The same things were measured in two ways. Each way mixes the same 9 hidden numbers, adds some noise and spreads widely along 6 directions of its own, which tell nothing about the thing.
Some things both ways: the first way, then the second way.
[ 35.8 -12.1   7.4   4.4 -20.6  45.3 -43.5  29.9   5.9  -1.0 -11.3  -8.0
  14.4  35.1 -15.6 -12.6 -11.4 -12.6  32.2 -16.5  22.2   4.4 -24.2  -6.9
  12.3]
[  0.0   8.7 -11.8  -1.2   1.5  -6.2  -5.7   1.2 -15.3 -11.7   2.2  -4.1
 -20.1   5.1 -13.4 -10.9 -17.4  19.9   3.4   4.6  11.1  37.2]

[  9.6  13.6 -15.6  35.2 -11.5  18.9 -12.5  26.7   7.5  15.2 -18.3  29.0
  -3.4  -5.7 -19.1 -17.5   1.8  -6.8  23.5 -32.9 -19.6  16.8  -6.0   0.0
  -1.3]
[ 15.1  -0.3  -4.3   2.2  14.3 -16.1 -18.1 -17.7   3.1  20.4  23.6 -33.4
  -1.8  27.9 -24.0 -49.1  -6.0   9.0   1.1  -9.6 -26.1   0.4]

[ -8.1   0.1 -16.5 -10.8   9.1   4.6   6.4 -18.4 -10.4  -6.9 -37.1  10.9
  -3.3   2.0  15.3 -12.5 -17.8   5.1 -17.3   6.1   4.6  -7.2  15.9  15.8
   9.3]
[-21.1   8.0  14.6 -16.1   9.8   9.2   9.3  14.9   5.0   8.2 -14.2  11.1
   4.5  10.3   5.0  17.5  -0.6   6.7   1.4   4.4   9.4   1.8]

[ -6.3  10.1 -21.0   2.9   6.3   0.1  -6.3  -0.8 -23.8  -2.9 -16.8   8.3
  11.3   3.1  11.3  -4.4  14.7  -4.7 -32.4 -21.2   8.3  -5.4 -18.0   2.7
 -15.7]
[-11.3  -7.4 -14.6   6.2  -1.8  -6.0   8.9  19.9 -12.3 -10.5  10.5  12.8
 -29.1 -15.9   5.2 -18.5 -17.4  -9.0  -9.6   2.0   0.7 -12.1]

[ 18.8  13.1   7.7 -28.1   5.5 -19.1   1.9  16.9 -22.0 -16.2   3.1  -5.7
   1.1  -7.4  -2.5  -7.0  -4.3  -7.7  -6.1   9.5  12.1 -16.7 -18.1  -6.7
   1.2]
[  6.0  -4.1  22.9 -34.8 -22.1   6.5   4.2  14.9  19.3  -0.8 -14.9  23.1
  -0.3 -41.9  25.5  27.5  26.8  11.9   8.9  -7.2  31.8 -23.5]

[-27.8  15.3  34.1 -22.0  -3.0   7.5  -5.9 -24.7 -17.6 -20.6  -3.1 -17.3
  21.7   6.7   8.5 -18.1  20.7  25.4 -50.2 -44.8  11.7 -11.2  20.2  25.0
  -6.3]
[ 31.0 -29.0  19.8   4.1  -4.7  23.9  39.9  11.1   2.6  30.2   2.2 -20.3
   6.0   1.6  15.3  -2.0  -2.1  -5.3  -3.7 -25.1  -9.1 -39.1]

[-16.4  -4.6  17.2 -28.4   3.1   6.1 -20.1 -20.2 -14.3   2.7  18.6  11.5
  21.8  -7.4   4.4  16.4 -10.1  17.1  26.5   4.3 -23.8   8.8  27.0 -17.5
   6.7]
[ 10.0  33.1  -8.4   7.8  31.6   8.6 -15.8 -19.5  14.2  18.8  11.3 -14.2
  11.6  32.7 -30.9  -7.6 -15.4  14.5  -4.8  19.8  -5.7  26.0]

[ -8.3 -15.8  26.6  -4.0  -0.2   8.6 -17.8 -11.9   6.5  -2.6  -9.1   0.4
 -42.0 -15.3  -5.0   4.6  -7.8 -13.9  22.4   4.9  16.7  17.6  -1.4  12.6
  18.5]
[ 14.6 -18.6  -1.1  -3.1  -5.2 -46.1  27.6   1.6   0.8   9.0  37.8   3.1
 -20.0  -7.6  -7.9  -6.0 -34.4  16.1 -11.5 -12.8   1.5 -20.2]

[ -6.5   9.9  33.7   7.9 -13.8  37.5  -4.0   9.4   1.5   0.5   2.8  11.1
  -9.7  -6.4  17.3 -31.0  24.5  11.9 -10.7 -17.7  12.9 -13.0 -20.5  25.0
  14.2]
[ -2.8  16.4 -11.8   1.9 -15.6   8.7  -3.2 -20.4  -3.7   6.1 -15.5  10.2
   8.0   4.3 -18.5   9.6  10.2  -7.1   0.6   7.2  12.3  16.7]

[ -3.0   5.8  27.7 -15.3  -1.3  38.7 -11.8 -21.2  -4.6  -1.4  14.7   4.4
  40.3  10.7  21.7  -5.7   5.2  28.2   3.6  -4.0 -11.0  -7.0  20.6   1.7
   0.8]
[  5.7 -15.0  -8.2   1.1  16.3 -14.9 -10.6  16.2 -14.2 -12.8  24.0  -7.7
 -18.1  -1.8 -13.8 -32.1 -10.0  -4.5 -15.4  22.5  -1.2  16.2]

[-28.8  16.3  -8.8   8.8   2.5  19.6   4.3 -33.5  -3.5  -7.8 -37.8  11.6
  -2.7  -7.6  10.9 -20.5  20.3  22.0 -32.5 -25.4   7.9   1.3  22.1  45.2
   5.1]
[ -9.8  14.0 -12.9  15.8   5.5   2.7 -44.9  -8.0   6.5   6.2   4.0  -6.4
 -25.8  22.4  -2.3 -26.0 -13.4  -6.4 -29.6   7.2 -19.7  14.3]

[-16.9  -9.7  27.1   9.7 -12.0  29.6 -14.3  -2.4  18.7  15.1   9.2  45.7
   4.3 -24.0  11.8 -26.7  16.3  16.8  25.5 -42.0 -31.0  11.6   3.4  16.9
 -20.9]
[-10.5  15.4  -2.7   1.7   3.6 -32.5  -4.9   3.2   0.2  -8.4  21.3 -12.9
   0.2   3.9 -26.1   0.4 -16.9   7.7  17.2   7.0 -13.2   7.3]

[ -4.7  22.7 -31.7  37.3  -4.0  10.9  -1.9  13.5  -4.1   7.0 -13.8   9.1
 -10.7  -0.9  12.2   0.8   2.4 -29.6 -13.1   1.1   6.0  13.2  -6.7  15.1
 -12.0]
[-13.9   5.6  -8.5  21.6 -26.8 -26.6 -19.6 -10.3 -33.2 -14.6  12.3  -8.0
 -18.6  20.4 -31.5 -18.5 -14.0  -9.9   9.2   2.1 -25.0  29.2]

[  6.5 -12.2  20.0   5.3  -8.4  43.6 -25.1 -14.2  12.0   1.2  -8.3  -1.9
  17.2   9.1   0.2  -8.2  18.6  26.3   8.7 -28.4  -1.4  -3.6   4.2  30.4
   4.1]
[  8.8 -53.5   6.7 -18.8  -5.3 -28.9  21.3  17.2 -26.3  -9.8  26.3  -3.8
 -33.7   4.6   7.1 -31.5 -19.9   6.5 -25.9  -4.0  -3.7 -10.5]

[  4.7 -26.8  -4.3 -19.2  11.0   0.2 -33.0  -3.1  -9.7   9.4  18.5  24.2
   8.4 -13.4   2.9  35.1 -16.8 -15.0  54.3  24.9 -17.4  20.0 -12.3 -39.0
  -8.0]
[ -3.6   2.0  18.6 -19.0  13.3  10.5  -2.5 -21.0 -11.7  28.1   5.7  -1.6
  12.7  24.7   9.1  -7.2 -18.3  31.6   1.0   4.6  17.3  17.5]

[-21.7  23.0  31.4 -27.1  -5.8  16.0  19.2 -17.4  12.9 -21.9 -14.7  10.5
   2.5 -17.9  14.7 -30.0 -25.9  24.9   0.5  17.7  -6.8  -5.1  51.1  34.2
  28.6]
[-12.7  25.5  17.4  -3.2   6.3 -16.6  -3.0  11.5  15.2 -15.2  11.0  -5.6
   9.9  17.2 -29.8  37.8  -9.5   1.9  17.6  13.8 -24.4  -1.6]

[ 20.8   6.0 -31.9   5.2  11.3  -4.5  -0.6   6.4 -25.4   5.5 -18.3   5.5
  -7.7   2.8   7.4   1.1   7.7 -11.2 -13.3   8.3  11.6 -11.2 -27.6  -2.0
  -3.8]
[  2.3   7.0  19.2 -28.2   0.1  24.0   1.9  -6.9  17.3  27.4 -17.9   8.8
  30.5  -7.6  11.2  25.2  24.5   3.5   8.5   0.9  21.7 -18.2]

[  0.8   1.8 -19.8   3.3  -0.5  27.8 -17.6 -22.9  -9.4  -6.0 -15.1 -18.9
   2.9  17.1  23.8  20.1  10.9   1.1 -14.1  22.7  27.0  -3.7   2.6  38.0
   7.5]
[-14.0 -23.6  10.2  -5.7 -17.0  13.7  36.3  11.2 -24.9 -20.4  -3.9  15.3
  -9.0  12.7   7.1  41.9 -21.2 -13.4 -18.0  14.1  -1.9 -13.7]

[ -0.9  -6.7 -12.8  25.5  -1.1  21.5 -37.3  -6.3 -12.9  19.8  14.5  -1.3
  12.9  13.4   5.2  32.7  16.4 -17.2  11.8 -13.8  -3.7  23.1  -9.3 -12.0
 -23.3]
[ 18.4 -18.2   9.7   0.5 -14.6  12.7  24.1   0.6 -28.7   4.5   0.3  -1.7
  -5.2  15.4  -9.6   3.1  -7.0  -2.7   2.9  -4.9  -1.2   6.2]

[  0.5   3.0  44.8 -27.1  -7.5  28.7 -23.3  10.5 -13.6 -17.2   7.5 -13.4
   8.5  13.7  -7.1 -20.4   3.2   6.4  -0.2 -13.8  32.2 -11.6 -16.4  -6.5
  27.6]
[  1.9  -9.4  11.9  -7.4 -20.1  -2.0  32.5   3.9 -38.0  -9.1  -6.2  26.0
 -30.4  21.9 -14.0   9.1 -21.4  24.5   0.0  -5.0  16.4  36.1]

[ -5.8   8.4 -24.9   3.3   9.6  20.7   0.5 -26.8  -3.9 -16.5 -48.4 -10.7
  13.2  11.6  15.8  14.6 -20.6   8.8 -26.9  17.3   7.4  -2.7  22.7  20.1
  21.3]
[ -7.9   4.4  22.6 -11.7   7.2  14.8  18.3 -11.1 -22.6  16.4  -2.5  -6.5
  24.9  48.8 -14.7  23.4 -16.1   5.8  19.6   2.8 -11.3   7.5]

[  5.7   0.7 -34.0  26.3  -6.8  12.2 -13.7  -1.7   6.4  16.9  -5.2  23.3
 -16.2 -20.3  23.4  30.9   0.0 -10.5  33.1  30.4 -21.4  19.1  -1.5  18.8
  -2.0]
[-25.9   9.5  -0.1 -14.7  -9.5  27.9  16.2 -23.5 -12.2 -15.3 -22.2   6.4
  16.4  33.2  -8.4  43.7  -4.8  -0.7  -6.3  24.1   5.3  10.7]

[ -5.3 -25.5  12.6 -20.9   2.7  27.7 -12.7  -7.8  -7.9  -7.5  -3.8   5.8
  26.8   4.0  31.7   2.3   2.8  19.8 -19.5  -4.1  -0.1 -25.5 -20.1  10.0
   2.0]
[-11.0 -26.3  15.1 -22.2  -4.4  11.9  22.6 -15.9 -21.8  42.2  -3.9  -1.1
  29.1  -1.5  25.8 -21.3   3.6   6.7   4.3  -7.6  27.4 -14.4]

[  0.2 -13.8 -16.0   5.7   6.2  20.3   4.3 -38.3   8.8   1.1 -43.3  -4.3
 -13.3   7.5  26.9   7.5 -23.4   8.3  -9.2  20.1  -1.2  -1.6  34.6  42.8
   7.9]
[-16.3 -26.7  15.8 -25.1  -7.1 -21.2   5.1  10.1 -12.3   0.4  -3.2  -1.2
  -3.4   7.4   7.4  -4.5   3.5   8.1 -11.8   4.3  14.8  10.8]

[  9.1  10.0 -20.6 -27.7  10.1 -28.5 -15.1  -0.5 -35.4  -4.7  16.3  -3.0
   7.3  -6.2   3.5  29.0  -1.4 -13.0  11.3  27.6   2.9   3.4  -7.7 -19.4
 -10.9]
[ -1.0  -4.6 -13.2   3.0   5.4  -7.5  -8.1   0.1  -0.6 -13.8  20.6   1.5
 -31.5  -5.2   5.4 -18.6 -27.2  10.8 -32.0  18.1   5.7   4.3]

[-11.5 -22.0  -2.0  11.1  -6.6  18.7 -39.0  -1.5  -7.0  18.1  16.6  12.1
  -4.1  -1.0   9.8  22.3  14.5 -13.8  22.5 -12.6  -3.1  20.6 -16.1  -2.7
 -13.5]
[  0.6  11.0 -16.4   8.6 -10.7  14.6  -3.8 -16.6  -1.3  10.4  -7.9   7.0
 -10.1  -5.3   1.3  -6.4  -6.4   2.8 -13.8   2.0  16.1  12.6]

[-14.4  -7.2 -39.3  29.3  12.6  17.1  -7.9 -18.5   4.2  18.6 -27.4  23.4
 -27.0 -11.8   0.1  25.2 -16.6 -14.0  30.8  28.9 -10.9  27.6  17.5   5.7
  20.1]
[-16.7  12.1  17.8 -28.2  -8.7   9.9 -21.2   5.7   1.5  -8.3 -23.9  42.1
 -21.3  15.8  -3.5  22.7  13.6   5.8 -14.3   8.1  10.0  15.2]

[ -7.7   2.2 -33.2 -26.2   4.1  -5.5 -16.7 -22.8 -40.7   7.4  13.5  -7.4
  40.2  20.4  29.1  38.4  -8.9  12.0  -9.3  22.8 -19.3  -5.7  27.5 -10.9
  -9.7]
[-17.2  20.2  -2.8  -7.8  -3.8  -9.3   0.3  11.8  -6.1 -40.7  -1.6  27.0
 -24.6  -9.9 -23.1  11.7  -6.0  20.9   0.1  29.6  22.6  38.7]

Other things, the second way, with their names:
Q_148: [-17.5  12.3  -7.5   6.3   9.3  -5.7  12.3   6.3 -14.6 -17.4   9.4  10.1
  -4.8  36.2 -30.2  33.7 -29.9 -17.2  -1.9  18.7 -25.4   2.6]
Q_582: [ -1.6  -8.2 -17.1   5.7 -30.8  17.0 -25.8  -1.7 -11.5  -3.2 -21.2  44.9
 -59.6 -17.4  18.4 -25.0   7.2  -9.2 -47.7  -0.8  24.2  17.1]
Q_505: [ 20.7   1.1   2.7 -20.1  12.3  19.8  14.6  16.1  43.9   4.0 -18.4  12.3
   4.3 -14.9  -4.8  17.6  31.9  -2.7 -22.7  11.2  19.0 -22.3]
Q_913: [-16.6  62.8  -6.6  24.4  -0.8 -26.5 -44.1 -11.7  18.9 -11.7  37.0   4.9
  -5.6 -10.2 -39.0  -8.3 -17.2  -2.3  36.0   7.8 -38.8 -16.6]
Q_473: [ 20.8 -22.8  29.5 -27.8 -14.5  45.9  -0.3 -22.0  17.5  51.1 -30.9   0.3
  19.5 -16.2  39.6 -32.5  48.7  17.9 -18.8 -15.3  44.0 -10.3]
Q_448: [ -8.0 -17.1 -12.9   2.8 -17.3  17.3 -28.1 -13.2 -13.5  15.1 -26.4   8.0
 -19.7  19.9   7.0 -30.3  18.8 -25.0 -41.6   0.8   2.7  20.5]
Q_506: [ -2.8  -8.9 -22.3   2.1  11.3 -45.5  22.7  23.5 -10.4 -10.9  28.2   7.1
 -17.9 -19.1 -28.6 -24.5 -15.4  -2.8   1.9   8.2   7.6   2.2]
Q_987: [ -0.5  10.8  -4.5  13.5 -16.4  -2.7   8.3  -7.2   3.6  -5.1   7.6  10.5
 -18.3   1.8 -15.4   0.7 -13.9   2.9  -7.9  -1.5  -9.0  -7.3]
Q_13: [ -0.1  45.5   1.7  11.6  20.1   8.7 -31.3  -6.0  35.9   8.1  -3.5 -26.5
  21.8  20.8 -29.3  15.6   5.3   2.3   7.0  17.0 -17.4  17.9]
Q_884: [-26.3 -23.8  15.8 -22.2  -2.6  13.0  11.5   8.9 -22.9  -5.7 -14.7  28.6
 -21.5  23.3  23.0  15.1 -15.4   7.1 -38.3  17.6  19.8  18.9]
Q_221: [-23.5   9.1   2.1   4.0 -38.4  -7.1 -34.8  -5.4  -7.6  -8.3   1.4  15.5
 -24.2 -32.6  23.7  -8.9  -2.1   1.7   2.3  -3.8   7.2  -2.1]
Q_834: [  3.5   8.5  10.1  -8.1   3.4 -20.5 -20.6  -4.7  30.3  13.0  13.2 -41.5
  23.8  -8.0  -3.1  -8.2   8.9  10.2  14.6  -4.5 -12.0 -13.6]
Q_98: [ 13.7  15.0   2.8 -20.9  14.4  44.3 -31.5 -15.4  20.1  21.6 -23.6  -5.3
  28.6  10.2  -1.4   7.5  37.5 -14.9  -5.4  15.0   7.9   0.5]
Q_278: [ -2.0 -24.2  35.0 -22.2 -50.6 -10.8  12.8  -8.5 -19.9   5.5  -4.5   0.9
 -10.9  -9.4  25.2   5.0  -1.0  28.7  14.7 -31.5  10.9  -7.1]
Q_174: [  3.6  13.8 -18.8  12.3   5.3   0.0 -34.5  -2.7   7.0  15.2   9.2 -11.8
 -10.5 -19.5   7.1 -32.1  -4.2  -1.5  -2.9   1.1   4.2   4.1]
Q_202: [ -5.8 -13.5 -23.7   1.0   3.6  -0.2   5.4  24.7   6.6 -10.8  -1.8   4.0
 -16.3 -29.2  11.0 -12.5   3.1 -18.8 -24.3  12.2  14.9 -10.8]
Q_302: [  6.5 -22.9   7.6 -20.0 -21.3 -25.0  21.2  36.3  -7.3 -39.4  21.8  30.9
 -36.1 -43.4   5.4  27.9  -9.9  -6.8  -0.2   4.3   3.5 -37.4]
Q_858: [ 10.4  -3.1  -6.1  14.9  19.3  10.1   4.1   1.2   8.7  23.3  19.8 -15.2
  -8.3  10.4   6.7 -21.9 -25.3  -5.0 -19.9  -2.6 -17.2 -25.1]
Q_778: [ 16.0  38.7  -3.6  13.0  -4.4   5.4 -40.8 -26.7  12.5  27.4   9.1  -7.3
   3.7 -11.7  -6.0 -14.1  -2.8  16.0  15.4  -4.2   5.4  15.6]
Q_118: [ -4.2  11.8 -11.8  -2.5  10.1  19.8  -7.4 -13.1  25.7   4.6 -21.5   2.2
  -3.3  27.7 -15.3   3.4  10.4  -1.5 -39.0  17.7   3.9  13.8]
Q_207: [-16.9 -10.4  12.7 -19.0 -28.0 -12.5  -7.3   9.8 -23.2   2.8 -21.2  31.9
 -24.1  -5.9  -0.1 -21.5  22.5   4.6   2.2 -13.1  21.8  25.3]
Q_930: [ -5.2   9.7 -12.9  -2.2  13.6   2.3   1.5  25.1  16.8 -25.3  11.0  23.6
 -32.6 -15.4   4.7  21.7 -24.4  -3.1 -25.7  21.5   2.1 -16.5]
Q_463: [ -4.3  18.1   3.6  -5.4  20.5 -21.9  16.0  10.9  12.9  11.5   9.3  -0.8
  16.0   7.0 -30.9   6.2  -5.2  13.2  14.1   7.9   6.8  12.2]
Q_587: [  1.0  24.2 -24.7  40.2  -0.9 -23.4 -24.6   9.3  -6.2 -18.5  14.2 -21.4
 -14.0  21.0 -53.1  -2.1 -13.6 -28.1   4.0  11.2 -42.7  28.4]
Q_953: [  7.0  50.2  -3.3   6.3   9.9  33.8 -29.0 -12.7  24.0   2.4 -13.8  18.8
  -1.9  13.0 -25.0  18.6   9.9  -0.5  -2.9  17.9  -3.5  13.6]
Q_205: [ 10.9 -29.2   7.1 -12.1 -11.0  -6.3  15.5  14.3 -16.1  -9.1   5.7 -23.4
 -15.3  -8.8  12.1 -17.6  -8.3  17.9   0.5  -8.2   9.1   4.7]
Q_729: [ 21.3  -3.8  20.0  -1.2 -12.7  11.6   5.0  -3.2   5.0  16.3   2.6  -5.4
  -7.7   0.7   6.1   0.4  -2.1  15.3  -2.6 -12.6  -0.3  -5.9]
Q_852: [ -7.1 -23.3  -5.3  13.5  -5.1  11.6  46.4  41.4 -20.1 -23.8  -7.8  32.2
 -53.0  12.8   4.2  16.6 -33.6 -11.9 -43.4   4.8  -0.8   0.4]
Q_870: [ 11.6  -0.5 -10.0 -14.1   4.5   3.1 -24.7 -26.9  -5.8  16.1  22.0   2.2
   6.5 -16.0  -1.1 -35.0   4.4  -2.5  -0.8  12.7   9.8 -13.5]
Q_65: [ 11.9 -18.8  -4.6 -16.0  -1.8 -37.3   2.1  41.7  14.6 -20.3  23.1  34.0
 -43.7 -52.1  -7.2 -30.2  11.3  -6.1 -17.1   3.1  13.9 -26.2]
Q_435: [-23.9   0.2  -2.5  -5.6   7.5 -14.4  19.5  20.1  -6.2 -24.6  11.1  11.9
 -18.1  20.0 -12.0  29.8 -32.1  -3.5  -8.8  12.5 -16.7  -8.1]
Q_369: [ 22.6  -5.2   6.5  -3.0  -5.8 -36.4  13.8  -3.9  -8.5  -2.2  40.4 -31.8
   1.3  -5.8 -18.4  -5.0 -28.0  26.1  25.6  -8.9  -9.5  -3.9]
Q_596: [ 17.2 -15.5 -10.8   1.8   8.2  31.3   6.3 -18.9 -26.4  33.4   3.2  -9.4
 -10.5  22.8  22.2 -17.9 -32.3   4.6 -18.4 -10.9   5.1   1.7]

Some of these things the first way, each followed by its name:
[-18.4   4.5  -8.6   8.7  -4.7  36.9 -20.5 -20.9  -6.7  -3.9 -30.6   3.3
   9.1  15.7   9.3 -15.7  16.9  13.5 -22.2 -27.9  19.4   2.8   7.0  27.4
   8.6] | Q_858
[-26.1  13.4 -11.7  23.6  10.0   0.8  -7.3 -28.5 -24.6  17.9 -10.8  22.8
 -45.7 -11.5  10.6 -16.1  37.2 -19.4 -14.6 -24.9  24.7  24.6  -7.2  12.5
 -19.0] | Q_852
[-11.7   3.3 -14.6  16.6  -8.8  31.4 -12.5 -25.2  -5.9  20.2 -15.5  22.4
  11.1  13.1  16.4 -29.3  30.5  26.2 -11.7 -46.6  -9.8   1.4  22.0  37.1
 -21.6] | Q_13
[ 40.9  -1.6 -19.3  -1.5 -12.7  14.2 -30.2  20.2   0.0 -10.6 -20.0 -29.2
  16.6  36.9  -6.8  18.7 -37.4 -26.5  18.7  12.3  15.5   8.2   4.0  -2.4
  -0.4] | Q_205
[-26.0 -13.1  10.7 -36.1  18.1  12.6   1.1 -65.6 -10.9 -16.1 -18.7  -7.7
   7.2  -6.1  33.6  16.1   2.3  38.0 -24.3  23.8   7.0 -14.2  33.5  37.7
  15.7] | Q_884
[ -8.9  -5.5 -11.3  24.7  -6.4  52.0 -20.4 -12.8 -13.3  24.7 -10.3   8.9
  18.4  30.0  12.6 -18.9  32.1  23.6 -17.7 -38.9   3.5  -9.8  -0.2  19.8
   3.1] | Q_65
[ -8.0  15.6  39.1  -8.3 -12.3  39.9 -20.3  12.0  -5.5 -14.1   1.0   9.6
   5.8   6.2   3.1 -40.9  18.0   1.7  -5.0 -27.6  32.9  -2.5 -23.8   1.9
  14.3] | Q_778
[-16.9 -38.9   4.9 -17.4   7.7   2.6 -23.7  10.9  -9.7  12.6  26.2   7.1
  23.7  -0.5  -2.4  27.0 -16.6  -3.1  17.3  -1.9 -26.7  -3.2  -0.2 -21.6
  -7.3] | Q_207
[ -6.4   2.6   7.2   1.7  -4.2  34.1 -26.0  12.4 -20.8  -3.6   3.5 -10.0
  -8.5  15.5  -3.4 -12.2  29.7  -6.6 -11.4  -5.7  48.1  -9.9 -35.7  10.2
  25.9] | Q_582
[  3.4  10.9  15.0 -13.4  -2.4  11.3   5.0   5.8   9.6 -19.8 -25.4  12.0
 -16.2 -19.1  -4.4 -27.1 -13.1   4.5  10.5  10.9  12.4  -4.2   2.3  24.3
  26.3] | Q_435
[ 33.2  -7.8 -36.8  16.0 -15.2  18.5 -17.5  19.3  10.5   5.7 -33.1  -3.2
  -1.6  24.8  -4.1  -3.6 -26.7 -16.5  20.1   2.7   1.3   3.8   8.7  25.0
  -3.3] | Q_834
[ 14.6  -4.5  -2.9   5.2  -2.0  25.4 -20.3  27.1   5.9  -0.7   0.2   8.6
  -6.1  -2.4 -12.4   1.3  -9.4 -18.4  37.8  21.5  12.8   5.4 -22.3  -2.5
  20.6] | Q_148
[-37.4  20.1  25.8   1.3  -7.2  20.6   8.5  -3.7  17.8 -18.2  -7.4  34.9
 -20.4 -39.0  29.6 -24.4  -3.2  -9.4  -2.3   8.7   6.8  14.3   4.4  29.8
   5.6] | Q_221
[ -5.2   0.2  -1.1   1.5  -8.7   5.2 -13.8   2.6  -1.0 -11.9 -19.1  -3.1
  -2.9  -2.8   4.2  -7.5   9.7  -2.6 -20.8 -27.1  12.0   0.0  -7.5  33.6
 -10.4] | Q_278
[ -4.4   4.0  10.8   6.8  -5.9  31.3 -14.8  -3.2   7.1  -8.0 -21.0  10.5
   3.3   3.5  10.1 -15.2  -4.7  -5.0  -1.8 -13.7  11.9   9.3  -1.6   8.2
   1.3] | Q_174
[ -7.2 -27.5 -11.4  18.0  -5.0  39.3 -24.8 -17.8   5.3  18.3 -16.5   0.2
   4.5  22.3  20.5  23.6 -26.1  -6.8  11.7   6.5 -10.5  13.6  21.5   3.0
   6.2] | Q_506
